The rows come from 4 hidden closed curves, with some noise, and rows from the same curve form a group. Each curve winds through 8 dimensions. The rows are also pushed far along 6 directions, which tell nothing about the answers.
Some rows, each with its group after it:
[-17  -3  22   5  31  14 -24 -18  -3 -13 -31  24   7   1  -8  29  -2  15
  46  26 -10]
W
[ -9 -17 -23 -33 -51   0  -9 -29 -20 -64  15  -1   3 -18  13 -28 -14 -10
 -31  12 -23]
W
[  9  15 -44   3  11   2  19  53 -22  38  24 -13 -31 -25  37 -11   3   6
 -21  10  10]
W
[-25  -1 -22 -21  37  13  -4  41  -7 -43   4  -4  20  17  34 -27  38   3
   2  32  33]
D
[ 12 -37  -1  21   6  -5 -24  -1  46   0 -20 -51 -12  -7  30   5  -2   8
   5 -17  18]
H
[-20  -8  22  -1 -16 -19   0   7  25  24 -10  24 -39  -2  -3 -25 -42 -14
 -31  14   2]
H
[-11 -10   8 -18  -1  11 -27  -7 -13 -60   1  18 -11 -12  34 -15 -41  -5
   8  20 -23]
J
[-12   5 -15  -5 -16   5  12  -9 -19   3  15   7  44   4 -38  12   7  -8
   8 -12 -13]
D
[ -3  -5  16 -16   2 -10 -29 -35  -5 -49 -20  13  16  17  -1  -1 -35  -5
  14  -5 -24]
D
[ 27  10 -32 -20  -8   2   7  -1 -49   0 -24  11  12  -7  35   8 -29  -6
 -19 -34 -32]
W
[  4 -12 -13   8 -14   8   5   6  -9   4  10 -12   2  -8  -9  17  28  11
  12  -1   9]
H
[ 13 -14   4  -4 -16 -20   4  -9  -2 -14  -1  38  -2  -9  -4 -43 -40 -13
 -39  -2 -38]
H
[ -3 -17   1  -9  -5  -4   7   4 -36  12 -14  22   1   4  -1  11 -44   5
   1 -23 -20]
J
[ 12 -31  28   3 -40   6 -13 -52  26 -13 -23 -31   3  -2 -17  18 -15 -11
  17 -28  -6]
J
[-15  15   0   0 -11  15 -12 -41 -23 -35   2  30  25  15 -37  17  -3 -14
  17  13 -28]
D
[  5 -25  23  20  45  19 -15  16 -21  28 -35   2  -9  -3  13  51 -24  37
  61 -22   1]
J
[ 24  -4  -1   3  -6   5 -18   2  -6  15 -24  -2 -24 -39  52  21 -55   5
   1 -31 -28]
H
[  9  -8  24  17  -5  -1 -27 -17  26  31 -39  -3 -39 -21   7   1 -49  -1
 -14 -32  -1]
D
[ 13 -14 -13   6   8  -1  -3  -7 -15  -1   7 -38  35  10   4  48  -2  19
  39 -40  -7]
H
[ -5   5 -30  -2   2  -7   3  24   0  -8  22  -5 -37  -5  15 -44   6 -10
 -31  39  17]
W
[-11  23  22   5  16   2  23  -2  -8  -5  52  -8  34  51 -59  18  34  -4
  40  -5  22]
W
[ -6   6  29   7  60  11  -9  36   0 -26   3  41 -26  20  12 -28  -6  -1
  21  35  22]
W
[ -3 -12 -20  -1 -54 -12  -2 -26  -4 -13  17   4 -20 -11   0 -25 -47 -21
 -53  -7 -36]
D
[-26  18  -6  -9  13 -18  35  30 -18  23  27  31  -6  26 -41 -44  15  -8
 -25  44  12]
W
[ -2 -61  42  16 -13   9 -32 -44  44 -40 -38  -7  -8  -9   7  17 -17  12
  17  -9  -4]
W
[ -4  -2   5 -28 -31  -1  -2 -46 -38 -29   7 -18  47  19 -28  35  -8   9
  18 -53 -13]
D
[  0   4 -28  10  -7  19 -20 -11   3   7 -16 -44  13  -3  23  68  23   8
  34 -19  14]
H
[ -7  14   9  35  29   9  -5  32  14  30  21   4 -33  -4   8  14   2   8
  16  17  13]
J
[  1   9 -32  -9  17 -11   3  65 -17  16   9   2 -14 -14  58 -14  -7  11
 -21  -1   8]
D
[-28 -30   4 -19 -42  -3 -13 -27  20 -54   8  -4  21   2 -21 -35   8 -12
 -20  13   3]
D
[-19  12   2   0  40  24 -38  -4   1 -20 -39   0   9  15  -2  27  32   7
  50  23  31]
H
[-23 -18   9   4 -27  13  -7 -30  -4 -13   3   3  23   3 -41  18   9   4
  13  -7  -5]
D
[  9  -8   3 -32 -26 -13   2 -26 -49 -31  -3  15  17   7 -20  -2 -18   7
   3 -23 -23]
D
[ 20 -10  24  27  38  25 -18   5 -11   9 -15   3 -26 -16  14  23 -28  16
  50  -2 -13]
D
[-18  24   4  20  11  10   8  24 -10  35  37  12  29   0 -28  27  10  10
  18 -18  -4]
H
[ -6   4 -11  19 -21  -1  50  28   4  58  39  -9  20   7 -12  36  28   3
 -12 -19   2]
H
[ -1  -6  16   2  14  -6  12  18  33  -2 -12  23 -12   9  13 -36   6 -17
 -24  31   7]
H
[  7 -56  -4  -5   9   9 -26  -1  -1 -30 -48 -18 -12 -15  56   3 -30  18
   5 -11  -5]
J
[  7 -11  10   4   2 -17  -8  22   1  20 -12  27 -63 -22  29 -24 -67  -2
 -20  10 -12]
H
[ 10 -12  -1 -27 -24 -14 -10 -29  -5 -27 -18   0  -6 -18  14 -28 -42  -9
 -19  -1 -28]
W
[  5  22 -10  -4  23 -13  24  16 -61  -4  37  55  -5   8  -8  -5 -33   8
  -1  16 -41]
J
[ 13 -25   1  14 -41 -15   6 -36  17  18   4 -18  28 -16 -14  39 -12  14
  -9 -52 -28]
J
[-11  16   2 -29   5  -2  14  -3 -11 -30  12  -9  38  42 -30 -16  53  -6
   4   4  35]
D
[-25  -6  19  11  -7  18 -36 -16  44 -36   5 -11  21  -8  -7  -2  24  -5
  13   8  12]
H
[ -2   7 -30   2 -13   5  28   9 -26  28   8  10  32   2 -16  31  14  -3
   2  -8 -14]
J
[ 24  12  22  -5   7   2  13   1 -46  12   8  27  -7  -7  -1  20 -43   9
  24 -28 -31]
J
[ 15 -10 -55   0  18   7   6  27  -4   0 -17 -24  19 -14  75  26   2   6
 -12 -12  -8]
W
[  1  11   1  -5  24  -6 -11   0  -5 -32 -11  40 -35  13  -3 -52 -12 -20
 -15  53  -3]
J
[-13  21   8  -6 -10   2  -3   6   8 -10  13  16 -15   9  -8 -28 -12 -31
 -12  20   5]
J
[ 17 -35  12  20 -24  10  -2 -40  42 -16 -20 -24   8  -2  -6   2  12 -14
   0   0 -11]
D
[-30  -2  -5  -9   6  -2 -13   7  -6 -38   3  31 -13  18 -13 -40   8  -8
 -20  39  15]
J
[-24  -6   2 -12 -26  -8  -6  10  55 -33  12 -14   3  12  17 -50  22 -30
 -53  11  32]
J
[ -8  -7  18  -7   6  17 -45 -17   4 -45 -36  16 -29  -6  20 -14 -37 -15
  20  25  -4]
J
[ 11  -1 -41 -32 -47  -7  23  -8 -17 -31  27  -8  26 -15  10 -22   6 -19
 -37  -7 -15]
W
[-21 -21  37   4 -17   0   9 -19  29   3   5 -10  24  26 -54   6  20  -5
  21  -6  22]
J
[-19  29  16   0  -6   4  -7 -21 -10 -21  35  23  18  17 -62  -5   3 -18
  27  20  -8]
D
[-11 -36  -3 -11 -23  -6   6   5  24 -22  -5  -7  -4   0   2 -43  21  -6
 -34  19  20]
H
[ 21   5 -22  36   6  -1  16  28  26  38  14 -12  -5  -9  14   4  25  -4
 -18  -4   2]
H
[  6 -32  11  18 -13   0   4  -4  32  -7   5 -19  -4   7  17   7  -7  -2
 -14 -23   6]
W
[ 17  -8  10  -5 -31 -10  18  -7 -16   5  16  13 -16 -11 -21 -31 -17  -5
 -26 -13 -16]
H
[-22 -16  24  13  50   9 -27  15   2  -1 -34  26 -25   6  -4  -3  -9  21
  29  30  17]
W
[ -2  24 -39 -23   6 -13  39  16 -34   9  17   5  25  25 -16 -21  27 -11
 -20  21   0]
W
[ -1   5  17 -14   6   3 -16 -30   6 -21 -28  -4  30  20 -17  10  14  -5
  17 -17  12]
D
[ -8 -20   4  13 -26  -4  31   5  31   7  38 -29  17  16  -5   8  23  -6
 -19 -15  13]
W

New rows. What belongs after each?
[  4   8   7 -16 -12  -8  10 -17  -3   1  11 -32  53  26 -41  24  36   4
  28 -38  19]
D
[  4  16 -18 -22 -13  -9  11  -5 -28   2   7   5  12   3   1 -16 -34 -15
 -29 -29 -14]
D
[ -2   9 -10  -9  20  17 -28   3 -11 -24 -15   6 -21 -14  19 -34 -29 -12
  -3  12   3]
D
[ -3 -15  15   7   7  -9  -8 -18  16 -20  -5   4  10  20 -20 -13  -4  -4
   1   2  -5]
H
[-13  -2   4  19  27  -7   2  30  32  40 -17   3 -44   4  -5 -37  18   0
 -20  44  32]
W
[-10  10 -20 -26  35  12 -23  26 -26 -52 -23  21  16   6  57  -1  14   8
   9  23   3]
D
[ -3   1 -31   2 -22 -10  38  43 -10  31  53 -15  -6  -7  23  -9 -16  -8
 -36  -8  -8]
J
[  2  14 -29  14  37  15  19  63 -24  48  19 -20   3  -1  12  -2  34  19
  -1 -15  30]
H
[ 18 -26  -8  -2 -16  -1   8 -34 -16  -7 -21   3   2 -12   0  23 -12  11
   6  -1 -29]
W
[ -6 -18  43  21  23  18 -29  -1  18   6 -24   6 -38 -10  -6   9 -25   7
  50  19   9]
J
[ 12  -8 -11  13 -29  14   0   8   2  19   0 -11 -26 -32  28  10  -5   1
 -24 -21  -3]
W
[  2  -6  46  14 -20  18 -18 -34  33  -9  -7 -14  -5  -7  -8  26  10   1
  23 -15   4]
D
[ 25   8 -19 -22 -17 -17  28  -7 -63  18  -8  30  28   4 -16  17 -24   4
  -7 -37 -40]
D
[ 14  19  -2 -17  10  -2  39  27 -55  14  37  13  16  12 -24 -12   4   6
   9 -15  -4]
H
[ -8  -1 -13  -5 -22   6   0  -8  28 -10  18 -44   2   3  -4 -33  16 -21
 -30  -7  29]
D
[ 14 -19  -3  -4 -12   0   7  -3  21 -33  18 -25   6   0   4 -41   8 -19
  -7  16   0]
D
[ -5  -2 -16  19  -2  21 -21 -24  23 -17 -16 -25  12   4   4  22  25 -10
   9   5   5]
D
[ 22  10  12  -6  20   4  -5  12 -22  -1  -7  14 -11  -6  -9 -14   2   4
  30   7   3]
D
[-32  -3 -13 -20 -12  -5  21   3 -14 -31  34  10  39  25 -16 -11  17  -6
 -12  18  -4]
W
[ 22   1 -10  10  15   7   9  17 -42  36 -33  33 -23 -10  18  23 -24  13
  -2 -18 -18]
J
[  7   6 -14 -22  -3   3  18   7  -3 -30  -1   1  19  22   5 -30  41 -19
 -22  11  20]
J
[ -9  -7  42  30  46  13  -9  33  45   4   3   9 -34  15   4 -16  15   1
  17  26  41]
W
[-15  11   9 -16  22   1  26  36 -22  -4  18  41   6  17  -5 -21   9  -3
   2  32   4]
H
[  3  35 -37  19  59  29  13  57 -38  50   5  -4 -17   0  17  10  11   7
  12   1  27]
D
[ -8  -9  15 -13 -26 -15  10 -14  24 -10  -2  -5  -2  21 -26 -36  23 -12
 -37   0  26]
D
[-18  47  41  26  53  24 -22  25  21  12  13  18 -19  15 -18  15  23  -5
  56  30  36]
J
[ 21  -6 -34  10  37  -3   9  26 -45   9   6   8 -13  -7  38  17 -27  25
   9   2 -28]
J
[ 17  -8  -9 -21  19 -11 -12 -11 -51 -34 -25  29  21   9  13   7 -43   9
  22  -8 -42]
D
[  7   4  18   7 -12 -24  54  29  25  49  24  24 -13  13 -20 -30   3 -21
 -38  11   3]
H
[  4  22  -6 -26   6  16 -25  -8 -35 -54 -18  47   3 -15  20 -11  -7  -7
   3  16 -19]
J
[ 22  12   3  12  17  26  -3   1   9   6 -16 -18   9  -6  19  28  28   0
  28 -10   8]
D
[-11  44  22   6  67  30 -23   9  -2   1 -22  25  -1  17 -20  -3  13  -9
  45  23  30]
D
[-10  11  -5 -22  -7 -15   2  29  29 -22  12   5  11   3  27 -43  17 -19
 -33  19  15]
D
[-12  13 -22 -37  -5   8   1  13  -7 -40  19 -40  32   6  29 -27  30  -9
  -5   8  16]
W
[ 19  -1  -8  -4  15   7 -19 -30  -3 -26 -31 -10  35   3  17  35  -4   0
  34 -16 -19]
J
[  3   7  33  11  74  12 -24   4 -23 -14 -19  52  -6   1  -9  19 -22  22
  72  36 -18]
J
[  6 -15   2   5 -27 -13   2  -5  21  29  -6 -36 -16  -3   5  -3 -10   3
 -32 -41  17]
D
[-11   7  10   0  -2  -3  -1  10 -16  12  -8  37   0   0   7  23 -12  10
  -4  -7 -16]
D
[  6 -17   0 -18 -43  -7 -13 -13  26 -35   1 -26   2 -20  44 -16 -15 -11
 -33 -20  -9]
D
[ -6  13   0 -24   3  -1   9  -6 -31 -16  10  -8  32  30 -22  10  21   7
  14 -23  15]
D
[ -7 -26  47  22   8  17 -22 -25  23 -24  -8   1   1  12  -8  36  -6  12
  39 -12   3]
W
[  3   2  -9  -4 -37   0   3 -37  -4  -8  16 -15  16 -13 -23  23   7  -2
   8  -6 -16]
W
[ 15 -27  -8   3 -36   1  19 -33   9 -20   2 -15  23   6 -11  -5   6 -18
 -16  -5 -26]
D
[ 17 -22   5  -9 -28   3  23 -26 -34 -11  21 -13  25  -1 -20  29  -6  15
  23 -29 -26]
J
[  4   1   8   5   9  14 -26  -2  16  17 -43  -8 -12 -20  36  17 -25  -1
   2 -22  -2]
H
[-24   6 -14 -25  20   5  12  32 -38 -27  22  19  27  16  10 -11   7   7
   3  10   4]
D
[-11  -1  22   0  24   2 -26 -19  -2 -31 -22  14  -3  26  -2   6 -11   4
  19   9   0]
D
[-11 -19 -13  -7   6   4  -4  18  33 -22 -19 -10   9   0  48 -25  10 -10
 -32  10  13]
D
[ 24  -1 -22   2  13 -13   1  17  19   8 -26   4 -18 -10  42 -29 -19 -16
 -34   9  -7]
J
[ 15   6  -6  -6  19   6 -21 -29  -6 -47 -18  -4  16  16   9   9   7  -5
  22   7  -7]
J
[ 17   3 -19  -4  51  27  -1  14 -20 -39 -11  -5  23  14  26  -2  28  -2
  39  27   3]
D
[ 12  -4  36 -12  -9  22 -37 -47  12 -63 -14 -13  15 -10  -5   7   6  -5
  47  -1  -5]
D
[ -4  15  -4   3  -5  -3  13  25  31  12  -8  30 -24   0   0 -51  25 -32
 -50  38  21]
J
[ 15 -23  -8  10 -30  -7  16  -2  11  28 -11   5 -10 -25  38   0 -57 -12
 -50 -32 -42]
D
[ 24  10   7  10  -2   4  16  15 -14  31  -8  36 -40 -20  11 -17 -25  -9
 -25   4 -20]
D
[-20 -31   7 -18  18  21 -39 -13 -11 -69 -21  -7  27   4  32  23  -8  19
  42  -2  -2]
J
[ -9 -18  -6  -6 -63 -11  18  -2  20  17  21 -40   6  -5   4 -19  -3 -12
 -55 -40   3]
W
[ -1  10  19  20 -13   4  15   9  58  33   9 -26   7   4   0  13  43 -11
 -13 -11  29]
D
[  5  22  -6  26  20  15  -1  27  15  57 -13  -6  -4 -11 -12  28  34   3
  22  -6  30]
J
[ -3  -4 -15  -4  -4  10  -6  -3  17  -7 -11 -33  -8   5  22 -16   9 -10
 -30 -14  26]
D
[ -4  11  32  15  27   3   5  23  23  28  -2  32 -16  -5   0 -14 -25 -10
   0  10  -3]
D
[-14 -28  -6 -12  18   2 -17   1  12 -43 -25   4  10   7  19 -19   4   2
  -1  22  11]
W
